Every row belongs to one group in each of 4 separate groupings. Each group adds its own fixed numbers to the row, and there is some noise. The rows also spread widely along 14 directions, which tell nothing about the answers.
In the rows, 128 means zero.
Known rows, each followed by its group in each grouping:
[141 144  94 177 161 140  94 127 156 160 146  99 121 128 144  80 151 165
 147 157 145 161 152 122 146 151 108 103 112 162 112 151 126 127 150 123
 128 133 153 103 132]	K894 K262 Noz (0)
[124 114 136 153 139 181 127 130 148 164 152 115 159 100  95 117 145  95
 121 145 126 120 175  88 146 194 127 105 104  98 103 180  74 129 136  93
 146 132  91 128  97]	K459 K355 Tenot (0)
[146  89 164 145 151 133 146 152 129 131 162 132 150 120  98 104  95 140
 115 119  90  73 133 139 120 138 134 104 137 159 150 129 122 108 125 132
 103 105 136 130 116]	K508 K511 sor (1)
[151  88 158 124  93 185 189 194  84 159 173 213 194  91  64 120 125 122
  84  91 156  76 106 144 127 103  87 170 120  98 159 135  69 151 150 215
 171  98 108 150 124]	K244 K511 sig (2)
[114 125 153 180 132 144 109 146  97 179 134 144 155 174  71 127 143 113
 153 124 125 147 137 161 171 137 113 146 151 143 120 140 101 129 143 117
 138 132 116 139 155]	K261 K355 kikip (1)
[113 184 143 168 131 147 135 148 155 185 107 159 111 107 134 125 134 102
 118 115 144 153 156 160 183 132  86 109 157 157  94 163 124 128 191 156
 136 176 163 100 164]	K508 K262 Tenot (2)
[120 124 128 128 113 155 183 153 123 147 117 168 165 108 109 140 117 115
 105  87 122 111 102 153 149 121  81 122 131 135 143 126 116 127 116 154
 115  74 134 168 132]	K894 K355 sig (1)
[149  70 111  84 141  92 174 117 109 103  89  57 135 113 142 132 161 127
 103 166  96 127 125  78  80 120 161 178 143  94 155 125  88  53  79  73
 158  96  70 175 104]	K244 K355 kikip (1)
[151 108 169 163 169 134 108 147  75 151 178 130 141 114 112 132 140 168
 125 167 124 124 135 155 102 119 129 126 110 127 131 150 107 119 162 156
 121 104 129  91 161]	K459 K511 sor (0)
[148 157  89 111 120 112 171 169 147  97 108 136 124  93 176 117 133 118
  96  94 147 119 133 102 128 113  88 167 170 117 139 111 103 145 116 166
 163 153 150 135 101]	K261 K511 Noz (0)
[156 105 107 147 144  93 174 153 121 136 132 105 151 101 100 113 116 131
 110 128 144 131 113 120 115  72 105 156 159 140 130 126  92  86  98 134
 159 149 148 169 122]	K459 K511 sor (2)
[139 134  86 110 101 158 146 137 143 167 122 142 152 108 114 100 142  81
  87  98 172 114 146 112 144 157 113 142 111 123 113 128 133 150 141 149
 154 131 104 145 109]	K261 K511 kikip (0)
[119 133 142 137 147 122 139 154 109 159 142 137 155 100  78 178 101  58
  86 115 119 130 151 152 133 115  97 128 119  73  90 142 112 120 129 117
 151 140 118 149 114]	K244 K262 sig (0)
[119 115 136 156 106 194 120 149 101 136 118 194 140 107 140 118 187 125
 129 131 130 158 140 129 168 174  95 146  97  88 138 218  63 159 152 160
 126 104 105 111 119]	K261 K262 sig (1)
[181 109  77  74 138 116 169 121 148 177 137  87 161 118 101  93 161  83
 104 108 135 107 126 108  78 141 143 131 153 171 124 117 132 105 110 101
 186 131 106 181 120]	K244 K355 Noz (1)
[127 140 107 157 124 126  93 124  96 119 152 165 136 124 129 131 113 125
 100 109 134 153 135 160 137 114  91 127  88 110  96 151 128 159 118 159
  82 106 156 109 121]	K508 K511 sig (1)
[145 155 139 105 157 193 165 166 112 164 182 119 170  87  81 169 156  91
 126 126 109 112 123 136 121 154  87 105 138 107 140 119  92 137 152 139
 186  79 107 165 142]	K261 K262 sor (2)
[ 96 130 180 173 120 158  96 168 101 158 123 157 126 159  96 136 142 126
 132 144 116 149 158 152 188 138 110 161 131  99 128 153  97 122 171 142
 140 138 101  97 142]	K459 K262 sor (1)
[153 161 127  54 133 129  99 140 121 133 177 101 131 149 111 158 147  49
  80 100 108 101 179 122  85 166 145 135 157  94  98  86 143 169 145 113
 166 139  82 108 108]	K459 K511 Tenot (1)
[126 104 151 177 126 167  86 140 102 129 180 135 153 169  95  92 130 173
 149 145 129 122 150 133 151 153 126 140 119 137 134 113 104 157 146 136
 107  94 114  97 132]	K261 K511 kikip (2)
[128 107 141 129 133 164 175 140 137 164 102 134 138  59 113 136 148  87
  97 145 122 122 136 112 137 152 119 122 114 103 128 191  93  86 149 122
 148 126 103 145 128]	K459 K262 kikip (2)
[105  70 152 149 103  70 104 127 100 158 103 136 131 165  87 103  61 120
  63 132 142 117 159 165 135  79 153 183  98 121  92  97 185  79 140 134
  95 143 106 104 127]	K244 K262 sor (0)
[137 109 138 114 165 165 124 115 130 188 189  47 159 115  56 122  99 128
 114 157 120  78 161 122  93 152 148  80 110 158 106  75 150  94 158  85
 141  90  85 144 152]	K459 K511 Noz (1)
[113 119 121 143 116 104 123 111 122 139 107 134 124 137 129 109 111 111
 101 121 136 140 150 151 143 115 128 141 141 154  93 130 138 118 126 122
 100 147 145 114 141]	K244 K511 Noz (2)
[115 135 145 160 129 113 139 137 107 112 119 150 118  94 150 158 120 117
 104 136 114 164 154 142 137  98  87 142 154  94  96 163  68 126 139 141
 119 150 152 105 131]	K244 K262 Tenot (2)
[ 99 117 137 114 103 142 157 127 152 100  95 120 131 134 149 118 117 106
 109 109  91  97 151 105 150 170 128 140 163 131 128 109 119 129 105  98
 109 109 114 134 103]	K261 K355 Noz (2)
[110  87 171 153 131 151 134 117 120 134 138 137 141 139 116  94 121 156
 127 134 105  96 151 145 131 156 147 106 144 179 122 137 114 133 149 123
  78 105 129 102 146]	K508 K511 sig (2)
[ 92 129 129 173 117 146 109 121 136 170  93 130 127 165 104 109 139 114
 141 132 129 163 148 157 199 157 120 123 131 164 108 152 143 111 138 104
  95 121 123 123 149]	K459 K262 Tenot (2)
[116 114  68 163  94 120 146 100 165 130 113 127 134  94 137  80 101 128
  97 117 163 160 155 104 147 111  83 122 121 139  76 144  96 128 104 129
  99 143 159 138  97]	K894 K262 Tenot (2)
[117 148 140 113 116 169  96 119  84 161 161 142 144 144 103 154 173  88
 114 130 128 146 150 172 131 160 118 132 119 113  86 132 122 167 164 135
 136 102  94 106 160]	K508 K262 Noz (2)
[171 145  83  68 119 141 118 125 133 165 121 130 126 114 141 114 203  59
  83 124 144 154 147 122 110 166 137 149 111 111 112 169 142 135 146 135
 172 132  96 115 120]	K244 K262 Tenot (2)
[123  78 167 163 105 128 203 130 164 122  75 182 121  18 174  85  80 129
  65 128 121  86 159  85 123 120 110 126 133 127 120 204  72  84 155 163
  96 167 162  96 106]	K261 K355 sor (2)
[125  36 143 140 123 106 143  81 129 161 127 106 158 139  81  85  99 108
 103 136 107  95 159 124  93 144 179 113 131 173  98 143 116  88 112  69
  89 128  99 146 118]	K244 K355 kikip (1)
[107 135 112 138 140 154 131 102  91 146 158 110 156  93  98 161 103 125
 111 139 138 146 134 150 122 113  87  99  97 119  85 110 122 129 130 123
  97  69 131 147 157]	K261 K511 sig (2)
[146 101 128  96 121 133 109 106 109 129 161 129 146 132 113 113 132  84
  90 115 116  96 155 137  87 165 154 122 122 138 100 129 142 152 126 116
 110 112 111 110 120]	K261 K511 Noz (2)

New rows, each followed by its group in each grouping:
[118  44 173 196 112 194 137 150 117 139 138 167 171 141 101  61 141 199
 154 151 107 100 132 113 174 172 135 138 108 146 173 178  61 113 131 131
 103  76  97 123 113]	K244 K355 Noz (1)
[126 118 112 149 120 134 145 151 105 137 121 122 137  78 107 152 128 113
  97 150 142 166 138 106 143  91  79 169 103  51 110 159  63  95 119 136
 165 135 105 153 105]	K459 K262 sor (1)
[107 123  95 152 120 137 127 108 142 116 132 103 136 144 136  96 132 162
 139 134 130 156 142 127 140 132  99 116 142 166 104 110 103 143 112 113
  97  96 148 136 129]	K894 K262 sig (2)
[113  94 135 148 141 156 125 108 106 152 137 108 153 112  89 126 120 128
 113 156 120 126 137 134 139 147 137 110  79 123 115 153 125  91 120  97
  96  78 105 140 136]	K508 K511 sig (2)
[136  84 115 113 102 120 153 108 131 133 103 137 130  59 128 116 126  57
  55 135 138 126 166  85 108 139 137 152  99  76  84 202  81 100 112 112
 132 172 104 124  84]	K459 K511 sor (2)
[131 164 116 169 159 135 111 159 165 126  88 133  90  84 189 111 129 139
 115 150 117 147 149 115 178 150  96 121  97 109 144 181 147  92 151 142
 120 136 161  87 113]	K261 K262 Noz (0)
[ 99 103 146 115 150 166 142 119 104 160  63  93 121  68 138 160 165 103
  95 185 116 135 148 101 154 174 146 137  60  66 140 193 124  48 149  84
 130  81  63 138 139]	K261 K511 sig (0)
[151 110 125 111 107 155 146 151 120 147 136 164 146 133 128  96 151 137
 106 105 133 110 124 146 124 141 120 143 127 147 150 126 129 149 156 175
 133  93 115 121 134]	K244 K262 kikip (1)
[119 114 123 169 118 136 118 121 152 144 131 149 141 125 132  77 102 144
 104 120 133 111 151 131 150 150 126 114  92 155 108 142 150 130 135 144
  79 109 145 101 117]	K508 K355 sor (0)
[139 148  87 124 125 178  87 134 152 158 125  79 134 154 120  87 151 156
 121 158 143 136 134 100 170 173 136 140  48 122 154  97 197  95 137 118
 127  48  89 118 131]	K459 K355 kikip (2)
[151 126 132 134 144 151 153 138 123 128 161 134 150  95 131 123 172 117
 133 132 118 135 148 101  94 151 107 125 164 125 117 170  41 156 139 130
 162 141 133 124 124]	K261 K355 sig (2)
[175 129 100 143 160 143 171 182 187 113 146 119 140  64 155  86 130 150
 114 124 118 102 126  79 125 147  93 113 126 127 170 155  99 111 118 156
 156 121 161 133  76]	K459 K262 sor (0)
[134 156  69 100 106 182 137 107 151 187 149 135 154  75 108 119 154  60
  85 109 166 147 147 126 130 164  86  94  87 121  74 152 123 160 147 143
 146 112 120 146 124]	K894 K262 sor (2)
[126 140  98 142 144  69 139 132 126  99 105  85 108 105 162 141  92 143
  94 141 137 149 144 113 121  74 103 157 142 101 108  99 128  90 106 127
 117 139 149 125 118]	K459 K511 Tenot (0)
[128  85 133 112 121 145 100 122  98 172 121  97 150 156  76 128 155  93
  99 157 123 128 149 114 139 162 165 167  77  80 127 140 134  86 122  80
 143  93  45 140 116]	K894 K355 kikip (1)
[124 122  96 148 154 161 133  96 135 197 116  67 139  72 106 114 133 144
 114 187 147 158 132 127 143 128 118  94  55 143 106 151 155  49 150 105
 123  74 115 150 165]	K508 K262 sor (2)
[114  63 164 132 127 143 154 107  88 143 127 124 150 112 103 135 140 133
 114 161 106 120 138 145 104 137 145 125 136 140 113 156  89 104 139 114
 100  87  95 131 155]	K459 K262 Tenot (2)
[134 107  97 138 127 148 155 151 185 147 125 104 147 116 114  60 119 139
 113 120 137  98 150  85 144 156 126 129 123 153 137 123 129 111 126 120
 149 129 120 147  84]	K508 K262 sig (0)
[138 123 109  95 141 164 124 136 138 151  98 108 131 126 141 115 187 104
 112 144 110 120 125 126 149 200 155 128  76 121 162 157 178  97 132 112
 125  58  80 133 123]	K508 K262 kikip (0)
[122 109 118 148 130 121 114 136  90 126 165 124 165 120  71 159  66  96
  90 118 115 125 132 148 139 101  99 133  81  70 103 115 128 106  82 111
 108  87 118 160  96]	K244 K511 Noz (1)
[131  65 108 169 133 141 179 125 145 134 145  89 162  67 108  81  96 178
 110 164 144 110 143  78 108 109 115 125 112 129 121 130  62  93 114 123
 134 113 116 162  97]	K508 K262 kikip (0)
[108 135  78 139  80 120 142 104 165 188  61 120 116 119 128  72 138  94
  92 120 188 169 158 119 169 116 118 161 131 161  77 142 140 104 150 127
 140 185 122 138 140]	K508 K262 kikip (2)
[159 103 152 109 117  80 114 153  99 128 155 158 138 171  94 109 142  67
  87  94 122 107 151 145 102 122 157 185 179 127 109 136 114 150 121 138
 156 189 119 106 104]	K508 K511 sor (2)
[131  91 126 130 128 174 170 108 127 137 153  94 154  79 121 100 158 152
 126 159 137 115 152  85  97 152 130 116 141 138 114 141  45 131 142 116
 142 112  98 143 131]	K508 K511 kikip (2)
[126 138 149 119 136 158 150 147 132 155 118 128 126 116 129 129 145 126
 117 129 108 114 136 146 138 145 121 119 150 148 138 122 130 121 177 143
 131 106 111 124 156]	K508 K262 kikip (1)
[118 158 140 159 111 111 134 171 115 126  95 167 105  81 158 145  74 153
  68 133 149 145 134 155 169  50  64 174 104  77 120 114 144  93 169 205
 124 132 160  85 145]	K244 K262 Noz (2)
[155  79 134 130 114  96 142 161 160 154  96 151 132 140  99  66 114  77
  82 102 121  96 145 123 147 135 157 171 139 146 142 160 155  80 115 119
 150 181 126 128  86]	K244 K262 Noz (2)
[159 136 134 124 154 111 102 132  94 142 155 133 115 106 142 138 148 131
  92 155 129 156 147 152  82 103 120 139 113 114 105 150 130 122 174 158
 138 133 143  77 156]	K244 K262 sig (2)
[133  94 203 155 161 132 169 189 114 142 117 138 134  86 112 134 119 128
 105 146 100  74 143 117 140 127 138 154 154 103 166 165  82  72 156 133
 167 158 108 119 122]	K508 K511 Noz (0)
[ 95 113 127 116 112 153  93 114 132 111 161  67 149 177 104 109 116 144
 111 147 114 103 187  86 123 173 155 151 112  95 100  54 123 151 122  81
 124  88  62 115  89]	K508 K355 sig (0)
[114 124 168 121 146 173 115 168 160 146  75 104 105 124 125 121 152 105
 110 155  89 103 169  81 191 204 160 143  92  81 177 171 145  62 154  85
 147 122  69 105 100]	K459 K511 sig (1)
[145 136 113 165 161 169 117 129  98 180 233 125 192 109  56 132 111 123
 131 119 149 114 131 165 114 134  92  75  98 147  83 121 112 169 133 137
 127  89 138 149 142]	K508 K511 Noz (0)
[111 144 104 129 110 167 126 137  89 117 123 145 145 136 139 144 154 152
 127 122 135 162 112 155 162 129  84 147 101 105 138 119 111 150 120 155
 104  48 117 143 143]	K244 K511 sig (1)
[121  92 126 141 139 124 177 114 122 156 114 114 150  89 117 125 130 123
 114 141 128 124 130 137 109 122 122 115 144 154 107 146  97 103 130 116
 119 115 120 161 143]	K508 K262 kikip (0)
[124  63 156 132  98 117 171 161 151 158  63 175 142 150 116  64 103 108
  88  88 129  66 133 141 175 150 162 162 138 173 166 149 167  87 127 140
 104 137 115 127 105]	K244 K511 Tenot (0)
[135  71 117 133 140 130 136 133  99 145 128 111 171 150  84 110 143 125
 125 136 124 119 116 135 136 142 148 148 101 134 151 138 128  95  88 101
 123  75  95 169 113]	K244 K511 sig (0)
[125 151 111 155 146 101 114 147 132 201  60 141 117 163 123 101 150 100
 122 117 158 165 125 174 198 126 127 147 115 174 133 165 197  79 143 128
 126 154 147 128 163]	K244 K511 sig (0)
[150  75 130 115 136 117 181 125 111 146 117 120 150  83 103 124 151  82
  99 131 123 111 131 114  95 131 143 141 155 135 119 179  74  92 105 104
 153 152 110 158 121]	K459 K511 Noz (2)
[123  86 126 138  98 199 146 134 146 205 117 122 156 122  76  65 177 123
 127 147 159 129 162  91 161 175 136 148 112 142 126 170  77 110 162 120
 176 137  61 147 123]	K459 K262 sor (1)
[123 112 163 136 106 152 138 170  79 128 122 197 150 151 119 139 157 138
 115 107 115 123 110 161 155 128 105 174 133 107 159 147  98 147 140 172
 125  84 111 119 141]	K894 K355 sig (1)
[129 111 112 134 139 127 164 120 131 137 107 123 140  95 136 121 119 115
 114 119 116 126 126 139 131 130 114 108 139 157 122 151 115 103 106 113
 105 111 142 156 129]	K244 K511 Noz (1)
[166 124  97  80 141  93 160 126 128 156 122 115 149 163 113 104 173  73
 126  86 122 116 108 165 101 141 147 131 201 214 131 117 155 130 103 111
 149 132 138 167 147]	K244 K511 Noz (2)
[142 103 124 139 144  97 164 131 142 119  94  97 116  97 149 107 145 126
 117 148 124 137 144  92 124 117 129 145 170 135 132 164  74  79 110 100
 141 165 137 135 113]	K894 K511 Tenot (2)
[130 108 143 108 127 138 135 131 108 183 102 128 126  86 102 144 154  66
  72 150 130 136 160 123 121 137 136 153 102  81 101 183 114  84 166 122
 166 154  78 123 134]	K459 K262 sor (1)
[ 83 115 157 122  91 169 127 115 112 118 120 165 136 126 134 132 107 106
  92 115 104 104 158 157 149 168 119 120 120 123 101 121 133 159 151 138
  73  80 111 101 134]	K261 K262 Noz (2)
[ 96 119 120 137  74 141 171 136 169 126  49 181 123 110 173  95 128  97
  86  92 138 116 151 111 180 166 114 150 135 129 120 172 115 135 125 145
  95 140 126 117  99]	K459 K355 Tenot (0)
[126 104 182 125 103 194  98 182 114 142 170 155 164 176  84 103 139 136
 104 131 115  72 158 114 161 191 152 171  86  80 162 109 130 152 159 154
 146  76  55  90  98]	K459 K355 sor (0)
[182 132  75 110 134 138 154 125 160 166 149 141 156 120 119  71 153  96
 115  81 148 108 110 144 118 157 122  94 138 211 131 148 159 144 114 145
 123 115 164 150 127]	K508 K511 Tenot (2)
[163 106 113 143 152 148 154 158 134 131 110 116 144 126 140  81 187 173
 157 147 119 135 100 102 141 150 125 150 134 161 193 162 108  87 113 128
 150  83 132 146 133]	K261 K355 sig (2)
[127  67 177 131 139 110 172 138 133 162 111 158 156 125  93 113 104  70
  95  97  87  68 135 167 117 160 158 101 161 186 123 164 143 106 125 115
  91 134 133 139 122]	K459 K262 sor (0)
[100 100 170 177 132 142 122 130 149 117 132 133 123 132 141  77  99 173
 121 139 111  91 180 114 147 160 142 115 138 158 121 139 108 134 158 125
  81 138 137  77 114]	K508 K511 sig (0)
[124 100 153 143 132 161 152 136 140 208 141 124 158  71  52 121  87  75
  81 139 137  98 163 125 139 130 120 111  97 113  94 150 122  78 163 111
 160 148 102 145 124]	K244 K262 Noz (2)
[143 122  50 118 110  99 115 122 111 116 119  78 138 122 130 122 129 143
  90 149 160 176 121  93 122  83  99 189  74  71 113  99 130  89  78 126
 142  85 104 159 104]	K459 K355 sor (1)
[177 131 113 129 151 120 157 152 107 197 103 163 133  74 138 114 193  91
  99 131 172 149 122 144 121 118 117 151 125 136 128 218 105 104 164 167
 187 177 135 124 154]	K244 K511 Noz (0)
[121  86 166 145 155 150 161 137 101 155 131 129 160  92  72 155 141  76
 115 140  99 116 133 129 136 150 134 119 129 103 126 195  71  87 112  88
 141 123 101 162 124]	K508 K511 sig (2)
[122 157 132 104 119 139 104 126 136 149 140 117 120 165 126 114 148  94
 116 113 120 124 169 146 128 164 134 131 172 164  96  91 150 165 167 124
 142 143 117  95 147]	K261 K262 Noz (2)
[111 134 136 136 118 113 154 142  91 124  66 154 118 141 171 143 164 147
 134 123 117 160 100 172 157 107 105 166 169 154 144 141 117 114 129 149
 105  94 134 132 176]	K459 K355 Noz (1)
[ 98 125 125 125 116 113 132 102 137 146 111 141 134 154 133 114 123  74
 108  90 111 119 155 173 135 163 137 109 165 187  77 131 150 160 125 108
  83 137 137 125 133]	K508 K262 Noz (0)
[132 107  93 162 138 124 140 140 138 205 103 105 153 119  68  97 133  97
 114 139 160 151 130 131 169 121 119 144  94 134 113 163 136  64 115 107
 164 145 111 176 121]	K508 K262 sor (0)
[117  94 150 110 128 149 144 133 105 178 126 151 162 118  78 139 132  66
  86 114 116  99 138 161 127 158 144 122 106 124 110 157 145 117 143 122
 121 104  90 145 133]	K508 K262 sig (0)
[139  97 161 153 137  66  61 128  86 119 155 130 114 158 117 117 112 105
  86 146 131 133 198 127  97 113 160 178 138  89  79 149 109 136 145 120
 125 206 116  57 104]	K261 K511 Tenot (0)
[ 97 148 117 111 108 123 113 105 110 112  74 129  98 113 180 151 145 100
  86 141 126 164 150 135 152 139 118 153 107  92  99 152 136 116 131 130
  88 111 119  96 140]	K459 K511 sor (2)
[112 101 133 166 138  88 153 107 172 144 118 111 123  98 130  83  56 120
  95 120 131  95 185 118 121 119 131  99 167 181  75 125 118 108 136 104
  98 196 163 113 114]	K244 K511 Noz (0)
[109 156 155 181 105 135 143 169  94 126 154 203 148  70 106 177  70  95
  75 100 138 135 141 154 161  71  45 155 117  50  80 149  74 148 138 186
 129 148 158 113 120]	K508 K355 Noz (2)
[106 103 156 137 107 150 122 140 129 166 132 122 142 115  71 120  65  97
  71 132 132  98 176 124 154 125 127 143  90  91 103 102 155  91 158 123
 128 123  90 118 115]	K261 K262 Tenot (2)
[129 172 120 112 102 176 145 162 156 121 116 166 134 120 156 125 140 104
 106  88 119 106 130 124 168 171  93 136 129 116 153 121 144 159 144 166
 126  90 134 117 119]	K261 K355 kikip (2)
[ 92 127 125 102 107 148 186 104 113 151  78 142 141  97 155 153 170 101
 106 122 135 140 135 141 127 149 113 135 153 141  97 151  91 143 144 134
 116 104 106 144 166]	K459 K355 sig (0)
[119   4 125 153 100  97 163 112  92 158 129 120 179 123  49  82  76 135
  82 137 155 103 143 119  95  78 149 179 107 131  96 120  97  83  99 115
 123 130  91 170 103]	K261 K262 sig (0)
[108 148 113 105 121 115  79 106 108 160 114 131 125 155 120 153 141  46
  80 118 129 156 160 173 136 156 138 135  96 112  69 139 187 141 137 115
 102 124 104 107 135]	K459 K262 sor (0)
[124 109 143 119 111 133  68 108 105 169 165 110 136 154  84 110 106 114
  75 158 142 127 186 139 112 131 151 150  76 103  75  94 164 121 174 127
 126 121  85  82 134]	K244 K262 sor (2)
[131 127 192 152 148 118 146 168 152 133 122 145 122 109 130 123  95 113
 100 124  85  89 157 129 146 135 128 126 156 127 142 145 121  92 158 133
 129 157 150  93 118]	K244 K355 sor (2)
[158 108 145 110 163 136 127 152 128 149 154 117 142 172 122  92 180 151
 142 130 104  98 128 150 103 172 156 120 158 189 165 119 149 139 154 130
 139  94 118 114 144]	K894 K262 sig (0)
[128  93 158 164 143 116 162 144 134  88 153 126 137 102 137 112  74 166
 117 124  91  93 155 115 111 109 108 114 172 136 132 121  68 123 117 128
  99 131 155 121 101]	K244 K511 Tenot (1)
[108  89 158 202 115 133 129 155 125 134 145 142 163 151  79  92  69 174
 127 130 121 114 136 137 174 103 105 148 118 136 136 109 109  98 113 138
 101 103 144 127 115]	K244 K355 sor (2)
[116 136 128 151 103 126  98 124 117 118 113 150 100 124 169 108 137 149
  96 150 142 161 163 132 142 119 114 162 115 108  98 142 116 144 167 162
 105 141 131  67 135]	K508 K262 kikip (2)
[120  62 127 126 117 119 166 130 133 122  87 122 143 130 129  86 120 142
 103 127 120  93 127 111 134 142 152 148 123 153 155 131 132  90 100 113
  96  97 110 147 106]	K894 K511 sig (0)
[111 107 114 127 126 165 139 110  86 175 116 113 155  88 105 145 134 118
  94 155 158 137 134 135 140 132 118 133  64  95 110 140 130  94 143 126
 119  68  80 150 153]	K261 K511 Tenot (0)
[110 138 123 156 102  75  62 150 120 162 111 153 122 221  87 110 110  61
 100  94 146 159 173 171 192 121 133 194 137 116  84 116 172 137 124 117
 139 201 120 101 103]	K244 K262 Noz (0)
[140 159  96  94 143 168 184 138 131 164 113 134 159  88 115 160 160  49
 120  88 124 128  99 150 148 164  89  94 143 145 137 155 129 125 108 119
 138  81 132 190 141]	K261 K511 Tenot (2)
[ 99 168 106 130  90 160 150 138 173  99 114 153 134 140 161 106 122 108
 120  76 115 117 142 123 177 171  88 124 168 150 116 107 119 182 109 136
 104 108 148 128 104]	K508 K355 Noz (2)
[139 138 130  91 140 122 175 143 137 213  78 121 131  83  91 145 128  40
  66 115 145 113 137 145 137 118 134 133 128 133 117 148 171  57 160 120
 172 164 114 154 156]	K244 K511 sig (2)
[105 123 147 148 110 155 155 156 144 148 102 155 129  96 136 112 116 119
  97 124 136 114 161 123 168 142 105 145 133 112 120 145 101 124 161 153
 142 148 118 112 117]	K244 K262 Noz (0)
[121 147 130 101 121 138  92 112 131  97 144 122 118 171 162 114 147 114
 119 115  97 115 163 143 127 186 145 121 153 151 113 103 146 178 130 115
  91 103 126  84 121]	K244 K511 Noz (2)
[125 160 147 136 154 132 135 135 137 143 117 120 108  93 158 132 137 126
 110 142 123 137 162 132 131 131 113 113 150 139 114 145 116 117 179 138
 133 153 150  91 154]	K244 K511 sig (2)
[138  99 126 119 157 152 132 122 103 139 157  79 151 110  99 132 142 151
 123 168 104 126 133 123  97 137 133 117 103 120 132 122 115  98 131 104
 134  63  92 147 136]	K508 K262 sig (1)
